There are 10 hidden switches. A switch that is on adds its own fixed numbers to the row, and there is some noise. The rows also spread widely along 14 directions, which tell nothing about the answers.
Some rows, each with its switches (1 for on, 0 for off) after it:
[ 18  16  -3  -4  -1  -6  -1   1   8   2   0 -20  -2   9  -4   0  13 -14
  17   5   4  15 -17   7 -11   4  -6   1  -2  -8  -3   2   0 -11   7   4
   7  -7 -16  -3  -7   3] | 1 0 0 0 1 0 0 0 0 0
[ 13  14   4 -10  -3   3  -5   2 -10  -2   0  -4   3   1 -14   4  -5   5
  12   2   9  -2  -6  -5   4  -7  -2   1   6   2   9   0   0   7   4   3
  17  -7  -9   0   8  -4] | 0 0 0 0 1 1 0 1 0 0
[ -4 -26  -1  10  -9   1  11 -10 -10  -7  14  -3 -13  -3  24  10  -3 -12
  -1  -9 -16   2  -8   7 -15   5 -14   2   6  -9  20   0   5  -3   7 -14
   2  -6  -2  -4   3  -5] | 1 0 1 0 1 0 0 1 0 1
[  4   8   5  -1   8  13   7   8  -2   7  10   0  -4  -5   3  -3   1   2
   4 -12   3  -1   5 -12  -4  -1   2  -3   6   3   5  -4   0   8   0   1
   4   2   4   3  13   1] | 0 0 0 0 0 1 0 1 1 0
[-17   5 -20   8  -3   2   0 -20  -4  -3   0   8  -6   3  13  -1  -1 -17
   8  21  -4 -10   2  12  -4  -5  -7   2  -2  -6   1   8   5   2  10  -7
   4  -2  -5   8 -13   9] | 0 0 1 1 1 0 0 0 0 0
[-18   5   1  -7  -8  -5   3 -24  -9 -14   1   7  -6  -1   4  -5 -14   1
   5  20  -4  -9  16  -1   3  -8 -12  -2  11  13   9   9   7   4   1  -1
   5  -8   5  16   7  -2] | 0 0 1 0 1 0 0 0 0 0
[-15  -1  -3   3  -6  -1   8 -21 -11  -7   1  10   5   5  10  -2 -11 -12
   5  17  -7  -4   0   6  -6  -7  -7  -3   8   4  10  11  -8   8  13 -10
   8 -16   8   8   1  11] | 0 1 1 0 0 0 0 0 0 0
[-18 -12 -11  10 -16  -5   8 -20 -13 -24  11   2 -17  -2  12   5 -21 -11
   6  15 -17 -13  15  12  -5   6 -18  -7 -11  -3  15   7  10   0   4  -7
  -5 -14   3   6  -5 -12] | 0 1 0 1 0 0 0 0 0 0
[ 13   4  20  -5   1  15   3   3   1   2  -4  -5 -10   3 -17  10   0  10
   4 -13  10  -6 -11 -13   1  -2   0  -1  -6   2   6  -7  -4   1   7  -5
  14   9   0 -11   9   7] | 1 0 0 1 1 0 0 0 1 1
[  5 -25  19   6   8   2  -3   3  -8 -18 -10   8 -24 -11   6   3   6  15
 -19  -8 -10 -17   3  10   8   4  -5   5  -2 -17  13  -4   0 -16  -5 -14
   3  16  16 -17  -5 -11] | 1 0 0 0 1 0 0 1 0 0
[  3  -2  -2   9  11  -5   2   8   2  -9  -3   4 -13  -4   5  -8   4   0
   1   6 -11  -7   3   5  -1  11   5  -2  -1  -5   0   4 -14 -14   7   0
  -5   1  12  -6  -8   0] | 0 0 0 0 0 1 0 0 1 1
[ 20  -6  12   5  -6 -12  -2  10   2 -21  -4 -11 -19  -4 -12   1  -9  18
  -3   2 -12  -9  -2   6   6  18 -15 -12 -11 -10   9   1 -15 -28  -1   2
  -7  -5   8 -15  -2 -23] | 0 0 0 1 1 1 1 0 0 0
[-11 -11  24 -18   9  26   5 -15   2  -1  12   3  -4   2  20   6  13  -9
  -7  -3  25  -2 -17   4  -2 -12  11  -3   4  -4  18  -8  10   9   9 -17
  13  18  10  -2   1  13] | 0 0 1 0 0 0 0 0 1 0
[  5   4 -14  -1 -15  -5  -5  -2  -2  12  -3   7   0  -3  -6   7  -9  23
  -9   3   8   4  -6   7   2  -2 -12   5   1  -5   6  -1  -2  -9   1   7
   6   5 -13   2  -5 -10] | 0 1 1 0 1 1 0 1 1 0
[ 30   7 -21   5  33   5   5  33  15  20   1 -13   4   8   9 -14  29 -29
   1   2  16   0   0   9  -4   3  21   2  -7 -14  -7  -4   0   6 -18  17
   3  10 -15  -1  -7   1] | 0 1 1 0 0 1 0 1 0 0
[  6  -7  10  10 -12  23  -1  -2  -4   5   7   8   0  -4 -15  16 -14  19
 -13 -12   2 -12 -10 -14   7  -4 -17   0  -7  -4   5 -10 -13   1   1 -15
   6   4  -2 -14  13   1] | 1 0 1 1 1 0 1 0 0 0
[ -7  13  -8  12   3  11  11  -1 -13   9  -4   7 -14  -6   4  -2  -5   3
   7 -11 -10 -12  19  -7  -8  -3 -10  -1  -2  -2   0   4   7  13   4  -1
   5   1   5   6   6   4] | 0 0 0 1 0 0 0 1 0 0
[  0  -1  -5  -8  -3  18 -13   5   7   9  19  12   8 -12  -3   4  -4  11
 -11   2  21   4 -19  -1  10  -2  16   2  -8  -8   2 -12 -14  -5   6   8
  -1   5  -7  -5 -13  -6] | 0 0 0 0 0 0 0 0 0 1
[ -1  -6   9   0   7 -11   9  -2  -6 -24 -12  -2 -25  -3   4  -6   1   0
   6   5 -20 -10  14   6  -3   8  -2  -7   2  -2   9   7  -1 -14   5   1
   0  -4  18  -4  -7  -6] | 0 0 0 0 1 0 0 1 0 0
[ 13   7  -8  18   8  -4  18  18 -10  17  -9  -5  -2   6   4  -5  -3  -7
   7  -7 -10  -6  11   2 -14   7  -5  -6  -2  -3   4   6 -10  11   1  10
   7 -10   4   1  11   3] | 1 0 1 1 0 1 0 0 0 0
[ 22 -10  -3  20   6   3  10  21   4   8  -7  -3  -5   3  -1   0  -2   5
 -19 -12  -4  -9  11   2  -3  12  -5 -13 -18 -14   1  -6 -10  -4 -17   5
  -8   0   5 -13   4 -12] | 0 0 1 0 0 0 0 0 0 0
[ -5   7 -12   7   4   0   2  -2  -6   0   4   2  -5  -1   9  -3   2 -13
  13  12  -4  -6  -3  11  -6   1  -3   2   1  -8   4   7  -7   0  14  -2
   8  -6  -1   2  -8   5] | 1 0 1 1 0 1 0 0 0 0
[ 17  -2   8   8   4 -16  -4   7   2   3 -27  -1 -13  -1 -15   4   9  25
  -1 -15 -18  -6   2 -10   5   4 -16  15  11   2  -8   6  -2 -13  -8  -8
  11  11  -1  -9  11   5] | 1 0 1 0 0 0 0 0 1 0
[  6  -1  -9  -1  18  -3  -9   8   4  -6  -1   4 -12  -7  12 -12  13  -5
  -6  12   6 -13   5  17   8   4   8   5  -1 -14   4   4  -1 -12 -11   9
   1   9   1   3 -16 -15] | 0 0 1 1 1 0 0 1 1 0
[  9 -13  -1  10  -7  -2  -3   2 -10  -8   4  -1  -5  -2   2  10 -10   3
  -9  -2  -1 -11   3   8   1   4 -12  -2  -9 -11  13  -1   4  -1  -7  -7
   1  -1  -3  -7   4 -16] | 0 0 0 0 0 1 0 0 1 0
[  9   3  -7  11   2  -3   9   5  10   2  -2 -11 -17   3   7   0  12  -6
   3  -1  -8   6  -3  10 -15  14  -7  -4  -9 -13  -4  -3  -3 -19   9   1
  -7   6   0  -9 -12   3] | 1 0 0 0 1 1 0 0 1 0
[ -2  -6   2  -1   2   2   8   1 -19   0  -1   3  -8  -4   6   1  -7  -1
   1  -6  -5 -10  18  -3  -2  -8  -1   6   7   5  16   1  13  17  -6   4
  13   0   2   7  12  -5] | 1 0 0 0 1 0 0 1 0 0
[ -3  -7  -7  16  -2   3   7 -10  -9  -2  -7   6 -10   1  12   1  -1  -8
  -7   6  -9 -10   7  13  -7  -2 -17   2  -4 -13   8   3   4   0   1 -12
   4   2   2  -3  -3   1] | 1 1 1 0 1 0 0 0 0 0
[  6  -1  -7  12  -6   5  12  -1  -2  13  -9   7   8   8 -11   4 -10   3
  -6   1  -6  -2  -2  -6  -5  -5  -7   0  -3   5  -1   0 -16   7   3   0
   7  -5  -1  -5   6  15] | 1 1 1 0 1 0 1 0 0 0
[  0  -3   6   4 -16  15   1 -11  -5  -7   8   1 -10  -2  -6  15 -13  10
  -2  -2   0  -7  -3  -5   0  -2 -18  -6  -9  -7   8  -9   4  -2   8 -15
   1   3  -2 -10   6  -4] | 0 0 0 0 1 1 0 0 0 0
[ -1  11   4   3  -2  16   8  -5  -3   3   2  -1 -14  -2   0   3   1   3
   3  -8   4  -4   2  -3 -10  -1 -11  -4 -12  -6   3  -5   3   3  12  -8
   5   6   1  -5   0   6] | 1 0 0 0 0 0 0 0 0 1

New rows, each followed by its switches (1 for on, 0 for off):
[  2 -11  -9   9  11   0   1   6   6   1 -10   9  -3   3  -3   0   6  -1
  -8   8  -5 -12   4   5   6   0  10   5  -7  -3  -7  -2  -8  -1  -5   3
   3   7   1  -7 -11   9] | 1 0 1 0 0 0 0 0 0 0
[  2   0  10 -12 -10   3   6  -8  11  -3   9 -10 -15   2  -8   8  -3  12
   6  -4   3   4  -5 -10   0   3 -11  -1   3   9   4  -5   6 -11   1   2
   5   7  -6   2   9  -2] | 1 1 1 1 1 0 0 0 1 0
[  9  21   6   1   3   0 -11  -5 -12  -7  -4  -1  -9  -7  -4  -2   8   4
  17  -3  -6  -4  -8  -1  -1  -5 -25  11  14 -10   4  11  -3  -5  10 -16
  18  -7  -5  -2   5  -2] | 1 0 1 0 0 0 0 1 0 0
[ -2  11 -11   6  -8 -20   3 -12 -11  11 -23  -1  -4   9   4   1   5  -2
  16  11 -11   3 -10  16 -12  -3 -13  10  13  -3   3  17  -1  -4  19  -2
  19  -3  -6   6  -6  14] | 1 0 1 1 1 1 0 0 0 0
[  6   7 -11  -2  18   2   6   6   5  10  -2  -3   0   6   6  -8  13 -18
  10   4   2  -2   6  -6  -1  -7  11   8   8   6  -6   3   8  13  -8   6
  10   5  -8   9   5  14] | 0 1 1 0 0 0 0 0 0 0
[ -9  -2  -7   5   5   2   4 -12  -6   3   3   6   6   4  18  -8   4 -25
   0  17   3   1  -4  12  -8  -6   6   4   5  -2   5   4  -4   6   7  -3
   6  -5   1   7  -7  12] | 1 0 0 0 1 0 0 0 0 1
[  8  -6   3   2  -8   3   6   6   4   8  -6   1   0   2 -13  11  -8  18
  -5 -10  -3   4  -7  -8  -2   5   4  -6  -9   0  -1  -6 -13  -4   4   6
   1  -2   2 -11   0   3] | 0 0 0 0 0 0 0 0 0 0
[  4  -3 -12  17  -3  10   2  -4  -6  -6  -5   3 -12   1  -5  13   2  -8
   7  -3 -15 -10  -1   0  -7  -2 -13   5 -13 -14  -4  -2   0   0   9 -15
   5   0  -7 -15 -10   9] | 1 0 0 0 1 0 0 1 0 0
[ 11  -4   7   1   6  11   9  13  -3   9   7  -4 -11  -4   7  -1   3  -2
  -1  -9   6  -1  -7   1  -5   4   6  -1  -1  -6  12  -7  -3  -2   3   3
   6  10   2  -4   5  -2] | 1 1 0 1 1 1 0 0 0 1
[ 21  13   9 -12  21   8   5  25  -5  34 -15  -5   5   4   4  -7  15   1
   1 -14  26   4 -11   4  -4  -7  23   1   7  -6  11   0  -2  14  -3  21
  22  12   1   3   7   5] | 0 0 1 1 1 0 0 0 0 0
[-17  -2 -11  -8  -7 -13   7  -7   3  10 -10  11  -9  -3   6   0   1  15
   1  11  -6  12  -6  12  -6   1  14  10   9   6   2   3  -6 -16  20  16
   3  11   5   5 -20  11] | 1 1 0 0 1 1 0 0 1 0
[ -1  11 -18  17   9  12   0   9 -11  10   0  14  -9 -11   4   0  -1   0
  11  -5 -11 -13   6  -7  -3  -4  -2   8   1  -9  -1   3  -6   9  12  -5
   7   3  -2  -3   2   7] | 0 0 1 0 0 1 0 0 0 1
[ 24  15  -2  -7   5  -2 -11  16   1  19  -3  -9  10   2  -2  -3  12  -1
   6   0  18  12 -21   6   0  -3   7   7   8 -10   2   0  -5  -3  -2  10
  11   3 -14  -1   0  -4] | 0 0 0 0 1 1 0 0 0 0
[ -1  13  -5   0   8   8   2   1  16  -2  10   1  -4  -2  -7  -7   3   0
   9   9  -4   0   2 -16   4   3   6  -3   2   8 -16  -5 -10  -6   4   2
  -7   1  -1   1   0   9] | 0 0 0 0 0 1 0 0 0 0
[ -5  -8 -15   6   8  10   7   8   7  11   5  12  -3  -7  11  -2   4   0
  -7  -4  -8   4  -3  -3  -5   3  16   4   0  -2  -3  -3 -13  -6   5   9
  -7   7   6  -4 -13   8] | 0 0 0 0 1 0 1 1 1 0
[  9  -7  -1   6  14  10  -3   3   3  -9  -2   3  -9  -1   1  -1  10  -6
  -8   4   0 -15   1   2   7  -4  -2   3  -5 -11   1  -2   0  -3  -8  -9
   4  10  -1  -9  -5   0] | 0 0 1 0 1 0 1 1 0 0
[  3  18   2   0  -1   6  13  -4   4   4  -9  -8 -16   8  -6   3   0   4
  10  -3   2  -5   5  -1 -11   2 -11 -13 -11  -3   2   2   2  -2  10   3
   5   2   3  -2   0   6] | 0 0 1 1 1 0 0 0 1 0
[-2  9 -6 -2  0  0 -1 -9  3  9  1  1  3  3  5 -6  2 -4  2 12  8  1 -5  3
  0 -3 -2  1  7  2 -1  4 -1 -1 -1  4  5  0 -6 11 -1  3] | 0 0 1 1 1 0 0 0 0 0
[  4   9   2  -6  -4  -5   0 -11  -3  -9  -3   1   5   8  -5  -7  -8  -6
   6  23   8   0 -10  10   0  -2  -1  -9   1   0  10   8 -17  -6  12   3
   8 -17   2   2  -6  -1] | 0 1 1 0 1 0 0 0 0 1
[  1 -11 -14   1   4  11  15  16   1  14  26  -3   1  -3  25   2  -4 -16
  -1  -4   5   9  -5   6 -14   7  17 -10  -2  -8  19  -7  -6   4   5  17
  -5  -7   0   1  -1  -8] | 0 0 1 0 1 1 0 0 1 0
[  9  11  -4   7   7  15  18  10   8  13  -5  -5 -10   8  -2   0   6  -5
  -3  -2   8  -2   5   5 -13   4   1 -15 -22 -11   0  -7  -5   1   6  10
   0   4   3  -9  -8   7] | 1 0 1 0 1 0 0 0 0 0
[  5   0   8  -4   5  -5   8   6 -10   5   1  -3  -2  -2  18  -9   4  -1
  -7   0  11   3  -2  22 -11   4  -3  -7   3 -11  22   5  -7  -4   6   7
   9  -4  10   3  -2 -12] | 1 0 1 0 0 1 0 1 1 0
[  0  -9   7   2   4  -1  16   0  15  -7 -10  -2 -23   5  -5   0   1  10
  -8   4  -7  -9  13  -1   2  11   3 -10 -10   6  -2  -7   0 -15  -3   4
  -8  17  12  -5  -2   4] | 0 1 0 1 1 1 0 0 1 0
[ 13   8  10  -2  -4   7   5   0 -13   9 -19   0   4  12 -16   9  -9   9
  -5   2  19 -15   4   1   3 -14  -5  -8  -6   0  12  -2   3  18  -1  -1
  21   4  -2  -3  13   5] | 0 0 1 0 1 1 0 0 0 0
[  5  22  -7  25   2   9  -6 -11 -11 -12  -5   7  -4   2  -6  -4  -3 -14
  10  17  -9 -23   0   6  -2  -3 -33   0  -7 -15  -3  11 -18  -3  14 -27
   7 -11   2  -8   0   8] | 1 0 1 1 1 1 1 0 1 0
[ 11  25  -7   2  14   1  11  13  -3   1   4 -10 -12  -1   2 -16   8 -17
  24   4  -7   2   5   2 -12   6   0  -3   5  -2   2   6  -9  -3  10  13
   6 -11   3   5   0   0] | 1 1 0 1 1 1 0 1 0 0
[ 19 -13  -3  -9  12 -10  -8  24   5  -9   8   0  -9 -12  -9  -2  -1  11
   7   2 -12  -6  -4 -15  19   2  16  17  18   9   5  -1  -7 -11 -11  15
   5   5  -9  -2   9 -14] | 0 1 1 0 1 1 1 0 0 1
[  1   4 -12  11   6   5  -5   2   3   5   4   7   1  -6   7  -7   8  -7
  -1   9  -6   1  -7   2  -1   0  -2  12   6  -7  -8   1 -11  -8   5  -6
  -1   5  -3  -2  -7   8] | 1 0 0 0 1 1 1 0 0 0
[  0   6   2   0   9   0   1  -2  -5   0 -11  10   6   3  -5 -11  -3  -1
  -3  17   2 -10   7   2   6  -7   5   1   7   7   1   5 -13   6  -1   6
  10  -5   8   4   2   7] | 1 0 1 0 1 0 0 0 0 0
[ 34  17  -3  11  -5 -10   4  20   1  17  -8 -20   0   7  -3  -5   1   2
   1  -8   8  10 -11  12 -16  17 -15 -13 -10 -17   6   4 -14 -15  -1  13
  -2 -10  -6  -5   2 -17] | 0 0 0 1 1 1 0 0 1 1
[  8  -3   9   1  20  18   1   8  12  -6  -2   0 -21  -4   8  -6  19  -6
 -11   1  10  -8  -3  11   2   5  10  -6 -15 -22   2 -11  -1 -15   0  -5
  -6  21  11 -15 -16  -1] | 0 1 0 0 1 0 0 0 0 0
[ -4   8   7   4 -15  -2   2 -16   4   2  -9   4 -15  -4   0  -3  -6  27
 -11   2  -3   3  -5   7  -2   8 -26  -8  -1  -7   2   3 -10 -26   7  -6
  -6   5   8  -1  -3  -7] | 0 1 1 1 1 0 0 0 0 0
[ 10   5  -3  10  14  19  -5   9   1  10  14   3   4  -6   7  -5   9 -14
   4  -4   2  -5 -13  -7   2  -2  -1   8   9 -10  -3  -2 -15   2  -1  -9
   6  -1  -5  -4   9   5] | 1 0 1 1 1 0 0 0 0 0
[  5  21   4   0 -13  -5   3  -5 -16  -2   0  -9 -12  -4  -5   4 -10   7
  29  -8 -18   4  -8 -11 -11   1 -24   2  15   3   9  12  -2  -4  20  -6
  11 -14  -2   2  16  -1] | 0 0 0 1 1 1 1 0 0 0
[  5   7 -13   7   4   7  -3   3   5  -1  10   2  -2  -5   0  -4   2  -6
   4   9  -3  -3   0  -1   2   2  -3   2  -2  -7  -4  -1  -9  -6   0   3
  -2  -5  -7  -2  -5  -2] | 1 0 1 0 1 0 0 0 0 0
[  0 -16   7  -9   5   5   7  -3  14 -10   9 -11 -24   1   8   5  10  -1
  -7   4   6  -8   9   2   5   3  -2  -1  -5   1   6 -13  25  -7 -12  -1
   0  25  -7  -1   1  -6] | 1 0 1 0 1 1 0 0 0 0
[  0   5   3  -1  13  -2   0  -3  11   2  -5  -4  -8   5   7 -11  16  -7
  -1  10   7  -5   2   5   3   1   4   1   3   1  -8   1   7  -5  -6  -3
   2  16   1   7  -3   9] | 0 0 0 1 0 1 0 0 0 0
[-19   5 -13   8  -9  16   8 -17   2   2  13  11  -7  -2   7  10  -6  -4
  16   6 -11   1 -18  -3 -10   0  -3  -3   3  -3  -1   0 -17  -9  34 -13
  -1  -5   4  -4  -9  20] | 0 0 1 1 1 1 0 0 1 0
[  7  13  -1   8   1  -6  -1  -1   7  -7  -3  -4  -8   3 -13  -3   0   5
   9   9  -9  -8   1  -5   2   7 -16  -1   1   4 -10   5 -14 -14   4  -5
   2  -4  -2  -1   3   3] | 1 0 1 1 0 1 0 0 1 0
[ -7  -8   5  -1   0   5   7  -8  -1   1   7   4 -10  -5  18  -4   0   1
  -8  -1   3   1  -1   4  -5   1  -4  -3   3  -3  13   0   2  -4   3  -5
   0   6   5   4   2  -4] | 0 1 1 0 0 0 0 0 0 1
[  8  18  -6   4  -7  -3  10  11  -8   8  -3  -6 -18  -7  -2   3  -3  14
  16 -13 -11   9   0   4 -17  10 -13  -2  -4  -9   8   4  -6 -11  20   8
   4  -5   3  -5  -2  -5] | 1 1 0 0 0 1 0 0 1 0
[  2   5  -2   7  -2   7   5  -3  -7   0  12  -2   0  -2   4   0  -6  -9
   9  -1  -8  -2   3  -9  -4  -2 -14   1   8   2   5   1  -3   6   0  -5
   4 -12  -4   3  15   0] | 1 0 1 0 1 0 0 0 0 0
[-11 -15  -4  16  -3  -5  -3 -11   4 -14  -7  10 -23  -8  13   0   7   9
 -17  12 -13  -9   1  24  -1  12 -14   2 -11 -21  -3  -1  -3 -29   9 -15
 -11  16  10 -12 -26  -3] | 1 0 0 0 0 1 0 0 0 0
[-10  24 -24 -14  -6  -7  10  -9   2   7  -2  -9 -14   6  -4   3   2  -5
  31  12  -2   5   6  -2 -11  -7  -1   9   0  13  -4   9  21   7  15  21
  15   2 -19  16 -10  13] | 1 0 1 1 1 0 1 0 0 0
[  4  -8  -9   4  -3 -10  -2  -3  17   6  -6   0 -12   0  -2  -3   6  15
 -20   6   1  -2   8   0   7   4 -11  11  -3   4 -10  -3  10 -14 -19   5
  -6  23 -15   4  -5  -5] | 1 0 1 0 1 0 1 0 0 1
[  0 -22  14  -2  -3  -4  19 -10   9  -3  -7  -6   2  17   2  -1  -3  -3
 -24  11   9  -1   5  11  -3   3   3 -15 -12   9   7  -6   0  -1 -11   4
  -3   6   9   0  -2   6] | 1 0 0 0 1 0 1 0 0 0
[ 11   6  14   4   1  15   3  -2  -1 -16  -1  -4 -11   6 -18   7  -3  -4
   7   6   3 -14  -4  -4   1  -1  -6  -9 -13  -5   3  -8 -10  -2  13 -13
   9  -2   2 -16   1   7] | 1 0 0 0 1 1 0 0 0 1
[ 11 -14  -6  25 -14   4   6  -1  -1  -2   4  -6 -17  -1   9  16  -3   3
  -5 -12 -17  -1  -9   7 -12  12 -28  -6 -11 -24   8  -5  -2 -17   5 -19
  -9   0  -4 -18   0 -10] | 0 0 1 0 1 1 0 0 0 0
[  2 -11  23 -20   3  18   4   4   8   9  18   6  16   1 -12   4  -9  13
  -2   0  16   2 -22 -26  16  -7  26  -4  21  24   5 -13 -23   6   1   6
  10   1   5   2  23  12] | 0 0 1 1 1 1 0 0 0 0
[  6   7  -5   0   5   4  -4   2   9  -5   9  -3  -5  -1  -9  -3   1  -1
   3   9   5 -11   6  -5   9   1  -5   1  -6   2  -6  -3  -1  -2  -9   4
   3   0 -10   4   1  -4] | 1 0 1 1 0 0 0 0 0 0
[-16 -12  -9   1   8  26  15  -3  14  14  20  12   0  -1  13   1   0 -10
  -5   2   2   0  -6 -11  -1  -3  22  -2   2   7  -4 -12  -8   5   4   3
  -6  10   2   3   0  18] | 0 1 1 1 1 0 0 0 0 0
[  3  21  -1  -1   3  15  -2  -3  -3   7   4   4   1  -2  -8  -5  -1  -3
   6   4  10  -4   3 -12   1 -10  -5   5   1   4  -4  -3   0  11   2  -2
   9   2  -8   5   8   8] | 1 0 0 0 1 0 0 0 0 1
[-10 -17 -19   5  -8  -4   8  -6   1  14   9  13   7  -2  15  -3  -9   2
 -12   9  -4   7  -3   2  -1  -1   5   6  13   8   5  -2  -7  -1  -1   7
  -3   1  -6  11  -1   2] | 0 1 1 0 1 1 0 1 0 1
[  6   0 -18   4  18  -4   0  17  19   2  -9   4 -19  -3 -14  -6  11   9
  -2  11  -6 -15  19  -5  15   7  16  11 -11   6 -22  -8   5 -10 -15  19
  -4  25  -8   1 -13   3] | 1 1 0 1 0 1 0 0 0 0
[ 30  -1   0  10  23 -13  -6   8  10   9 -21 -13  13  21   3 -14  23 -26
 -10  14  13  -9  -4  12   6  -2   1   5   5  -6  -8   7   1   3 -31  -4
  10   7 -12   3   6   6] | 0 0 1 1 1 0 0 0 0 0
